The rows of a group lie close to one hidden flat surface of 13 dimensions, which passes through zero. Surfaces can cross.
In the rows, zero is written as 128.
Known rows, each followed by its group:
[142 134 168 106 173 126 111 116  68  98 149 121 118  82 140 148 164] => (4)
[149 156 187 147 120 111 110 158 180 148 152 163 162 142 151 139 153] => (0)
[106 127 176 186 129 124 154 127 179 174 161 113 213 102 118 146 100] => (0)
[ 65 134 157 151 133  93  62 112 117 154  43 149 102 166 111 119 148] => (3)
[127 118 112  86 104  92 102 152 140 162  85 107 137 128 146 131  89] => (4)
[ 92 110 101 155  96 110 169 131 101 188 122 120 104 118 148  81 146] => (2)
[127 133  60 123 114 121 146  95 129 122 101 112 102 152 131 145 131] => (0)
[126 137  68 120 146 122 142 114 110  92 132  77 140 147 144 142 129] => (3)
[178  78 113 113 109 146 145 156 113 105 149 165  98 122 129 122 125] => (1)
[ 93 144 107 170 135  82 135 127 170 116  99 150 108 117 103 108 161] => (4)
[117 110 111 142 139 125 105 151 133  96 178 140 110  76 131 132 135] => (3)
[100 109 138 130  85 132 167  85 158 110 131 127 103  79 120 130 103] => (2)
[117 101 136 135 113 141 162 139 142 123 107 155 109  40 122 157  88] => (3)
[124 174  67 185 153 174 139 148 153 170 149 141 139 103 223 128 120] => (0)
[114 145 117 122 146 157 177 152  74  92 125 117  59 159 126 133 137] => (3)
[139  95 146 131 117 109 126 183 138  71 141 190 114 103 133 148 173] => (1)
[158 163 117 174 148 118 136 127 109 192 119 113 159 126 111 122 117] => (4)
[104 138 129 164 161 145 103 129  94 116 103 112 147 134 139 169 127] => (2)
[ 96 120 127  83 195  69 158 134 139 148  92  86 166 150 117 119 138] => (0)
[113 174 166  91 135 106  90 147 106 140 151 142  52 116  91 192 157] => (1)
[107 126 174 140  76  99 124 162 120 129  78 100 108 123 171 156 102] => (1)
[135 165  97 129 136 144 113 162 122 119  97 124 152  94 130 147 120] => (2)
[ 92 127 132 173 102 127 155 127 122 105 130 101 140 102 113  95 123] => (2)
[119 149 132 112 134 123  84 141 134 174  95 132 156 143  83  67 128] => (1)
[106 154 142 118 110 137 191 140 133 148 147  74 139 165 133 194  94] => (3)
[139 112 169 105 135 108 144 135 161 113 118 145 148 173 122 129 147] => (0)
[128 116  71 100 151 124 160 111 138 174 115 147 123  83  80 165 118] => (0)
[148 175 135  54 166 103 168 117 171 147 106 146 118 137 105 168 137] => (4)
[127 112 145 128 101 120 120 138 143 117 137 145 124 111 132 175 121] => (1)
[ 95 139 164 179 110 120 131 118 157  89 118 106 178 139 111 115 130] => (2)
[117 125 150  95 123 120 148 168 180 113 136 154  73 145 112  95 120] => (4)
[170 150 150 109 133 175  46 162  98 114 116 140 136 116 172 114 100] => (3)
[113 127  46  99  83 103 123 162 122 156 115 109  94 194 167 150 141] => (4)
[128 155 125 168 176 153 136 153 122 113 141 147 153 139 171 111 168] => (2)
[158 149 156 101 120 106  92  63 160  97 126  97 131 148 153 148 110] => (4)
[154 162 145 153  95  98 134  86  99 141 151 114 129 145 108 166 169] => (4)
[ 93 156 183 172  91 160 199 159 150  91 159 112 127 123  67 177  90] => (3)
[127 177 146 154 134 121 116 187 111 120 147  87 172 127 106  83 136] => (0)
[120 170 107 134 145 118 123 156 127 169 136 109 166  69 118 154 114] => (0)
[145 106 110  77 163 129  95  97 107 180 168 136  75  79 198 142 118] => (0)
[132 130 156 188 114 162  59  81 132 156 154 146 155 171 153 190 125] => (2)
[120 129 142 118 129 120  99 107 111 135 102 143 102  99  75 173 117] => (1)
[155 161 143 107 137 177 165 125 155 105 133 131 131 112 101 106  95] => (2)
[134 173 144 148 142 130 170 126 129 116 156  77 167 165 113  88 133] => (2)
[149 153 144 214 140 119 161  73 119 118 126  84 182 128 188 100 144] => (1)
[140 130 168 126 110 100  55 123 144 135 192 137 127 104 124 108 144] => (2)
[ 42 110 147 194 163 141 117 205  93 182 120 107 139 147 149 117 108] => (3)
[133 139 128 108 132 122 140 212  93  90 105  96 129 155 154 110 136] => (0)
[121 121 108 120 110 159 145 144  86  84 113 158  75 130 114 116 157] => (4)
[136 108 126 194 114 107 121 124 161 130 155 137 138 136 125  88 131] => (4)
[ 92 109 128 119 194 131 129 172 128 110 113 143  94 117 115 155 108] => (3)
[114 107 147 136 158 104 171 132 140 142 123 125 108 123 163 119 127] => (1)
[125 106 159  76 143 122 127 149 134 157 135 102 133 136 150 138  86] => (2)
[171 102  90 114 117 145 121 135 127 143 120 118 163 135 165  67 106] => (1)
[141 135 116 104 103 110 163 138 138 119 138 106 150 132 163 175 141] => (3)
[158 174 140 119  93 134 156 176  75 172 102 133  70 120  78 107 126] => (4)
[159 159 162  55 183 138 103 113 145 175  99 136 142 126  86 211  71] => (2)
[165 131 112 131 129 101 128  79 175 124 109 172 127  92 100 123 148] => (4)
[144 144 137 137 102 142  44  61  71 102  91  53 127 164 175 128  89] => (4)
[130 160 136 127 131 120 139 139 115 142 111  85 168 155 124 137 125] => (1)
[166  75  73  55  88 157 154 138 148 118 180 136 119 131 156 136  96] => (0)
[128 133 105 116 146 106 173 153  80 116 119 131  95 100  44 121 154] => (1)
[169 103 163  41 143 134  48 110 137 140 131 157  84 177 125 168 101] => (2)
[129  89 126  96  95 117 123  82 151 144 134 143 118 120  84 153 112] => (0)
[170 128 124  75  99  90 124 134 144 145 153 145 108 148 117 121 158] => (1)
[ 78 139 111 125 117 147  70 164 105 142 160 101  78 119 145 157  90] => (3)
[146 200 147 109  54 103 114 137 115 173 160  74 178 183 125 113 153] => (3)
[120 115  88  78 174 180  89  63 172 119 189 150 156  98 195  78 146] => (0)
[152 159 110  46 131 109  57 195 111 121 104  79 181 134 122 111  99] => (3)
[134 170 137 109  85 133 111 126 135 135 173 113 137 166  87 144 141] => (1)

New rows, each followed by its group:
[150 106 128  90 107 119  67  92 172 118  72 138 155 151  80  79  95] => (3)
[105  84 121 123 139 127 134 136 112 186  88 115 216 173 129 168 124] => (4)
[149 177 140  94 128 147 174 117 108 143  68 134  97 180  79 138 128] => (4)
[120 134 170 175  85  99  69 109 138 105 126 127 107  97 110  88 129] => (4)
[135 130 109 139 111 143 146  95 130 119 117 141 151  97 103 151 136] => (4)
[104 145 152 108 162  96 105  86 140 123  74 118 179  79 112 168 130] => (4)
[152 148  83 108 147 127 129 161  95  90 108  77 161 189 120 149 125] => (2)
[132 162 139 143 133 178 152 141 149 129 119 137 155 172 160  99 121] => (2)
[112 107 134  67 159 134  94 113 138 122  82 172 127 126  93  88 143] => (0)
[102 153 120 142  99 146 118 127 129 141 123  92 167 145  88 111 110] => (1)
[190 141 162 100 163 101 146 124 137 139 117 138  90 180 124 102 129] => (4)
[171 131 110 126 136 114  78 135 130 113 147 169 127 133 114 133 166] => (2)
[105 198 208 105 109 176 102  75 164 130 203 122 143 125 107 181 123] => (4)
[109 139 115 132 156  56 127 131 121 190 125 107 174 126 141 120 180] => (3)
[130 170  98 119 113 157 158 160  98 159 145  68 143 107 134 101  91] => (2)
[143 141 139 150 103  91 140 139 134  97 106 153 103 143 141 166 168] => (0)
[101 196 112 119 106 153 170  68 149 131  58  87 142 143 137 178  96] => (2)
[109 155  89 142 121 122 118 121 168  96  88 166  97  66  99 100 127] => (4)
[145 189 194 132 132 113 122 163 118 164 168 112 138 162 138 141 154] => (1)
[115  83 133 147 152  91 139 117 159  91 137 140 138 174 146 127 168] => (4)
[136 131 127 154  82 119 127 156  92 121 151  86  83 115 193 159 107] => (0)
[156 126 151 144  76 144 127 132 138 123 165 153 151 117 150 114 143] => (3)
[133  79 104 103 138 128 184 107 156  77 146 159 103  73 145 180 128] => (2)
[197 160 100  70 115 119  75 142 131 175 118 136 137 186  71 129 116] => (2)
[124 106 116 158 166 172 176  65 151  97 197 139 159 113 172 145 142] => (0)
[154 100  85 150 107 102 159 164 128 134 209 104  92  85 169 119 122] => (0)
[ 72  86 158 155 113 175 128 164 145 147 172 135 177 163 120 125 110] => (4)
[136  93 103 117 144 147 110  89 172 129 130 153 185 128 110 179 105] => (1)
[ 92 138 166 167 131  88 181 101 129 164  71 154 139  99 164 190 174] => (3)
[ 90 120 170 162 159 113 162 167 108  62 156  77 130 124 153 127 141] => (4)
[141 135 132 127 122 153 146 143 163 103 148 158 179 124 108 124 144] => (0)
[123  92 136 127 118  95 111 170 139  73 163  99 173 115 125 140 119] => (2)
[155 138 126 123  87 142 131 180 149 106 137 159 147 126 134 145 139] => (0)
[114 126 134 128 110 124 117 174 104  77 106 140  89 107 128 168 146] => (1)
[127  97 123 164 143 178 123  85 150 131 175 134 162  83 140 175  79] => (1)
[178 155 108 123 179 115 149 110 133  88 170 119 157 162 102 163 169] => (2)
[143 135  79  96  91 124 141 158 145  81 148  69 178 103 133 187  81] => (2)
[133 113  73 122  92  73 161 149 140 117 126  99 159 128  88 129 141] => (2)
[103 104 124 161  54 114  74 130 138 103  66 145 142 107 170 125 132] => (3)
[120 152 106 114 148 178 156 135 108  95 135 147 122  36 117 139 125] => (4)
[118 135  86 145 114 106 100  89  99 117 124  99 120 197 133  76 170] => (3)
[170 137 145 118 121 137 102 106 144 136 145 189  89 136 159 173 147] => (0)
[ 75 102 130 176 131 100 103 117 185 131  88 107 198 108 124 115  93] => (4)
[177 163 150 107 172 158  92 161 177 121 141 217 138  99  94  95 146] => (2)
[147  88 101 128 130 109  85 107 151 100 116 154 148 162 163 112 153] => (3)
[129 134 155 145 117  87 100 150 131 157 115 149 101  92 113 132 137] => (0)
[137 131  85 126  28 134 140 147 127 107 172  90 159 107  73 120 113] => (1)
[163 134 111 143 131 146 179 154 124 110 174 117 196 141  86 152 145] => (1)
[ 83 159 139 181 114 167 177  77 104 101 137 103  81 185 224  53 173] => (2)
[138 123  87 149 128  96 128 111 153 174 164 146 100 109 123 105 131] => (0)
[118  98  65 141 182  65 124  63 152 135 115 128 146 102  95  80 170] => (3)
[101 135 138 150 102 118 141 157 119 170 167 113 127 114 127 132 134] => (3)
[127 159 180 155  89 122 166 144 135 111  97 130 170 113 123 162 155] => (3)
[ 59 141  81 142  78 164 116 124 124  44 131  99 110 118 120 192 119] => (1)
[164 134 150  75 100 124 122 130 118  79 147 115  73 104 146 131 120] => (4)
[104 104 159 126 146  95 150 167 127 198 139 104 181 185 130 156 144] => (4)
[131  92 126  82  65 135 181 185 104 129 118 125 144  94 113 159 118] => (4)
[110 134  89 123 161 124 200 162  98 108 118  85 132  92 142 121 125] => (2)
[108 114 107 150 156 130 198 100  96 146  78 118 115 154 145 125 137] => (3)
[128 114 125 125  96 114 134 149 155 104 151 153 140 107  90 147 146] => (1)
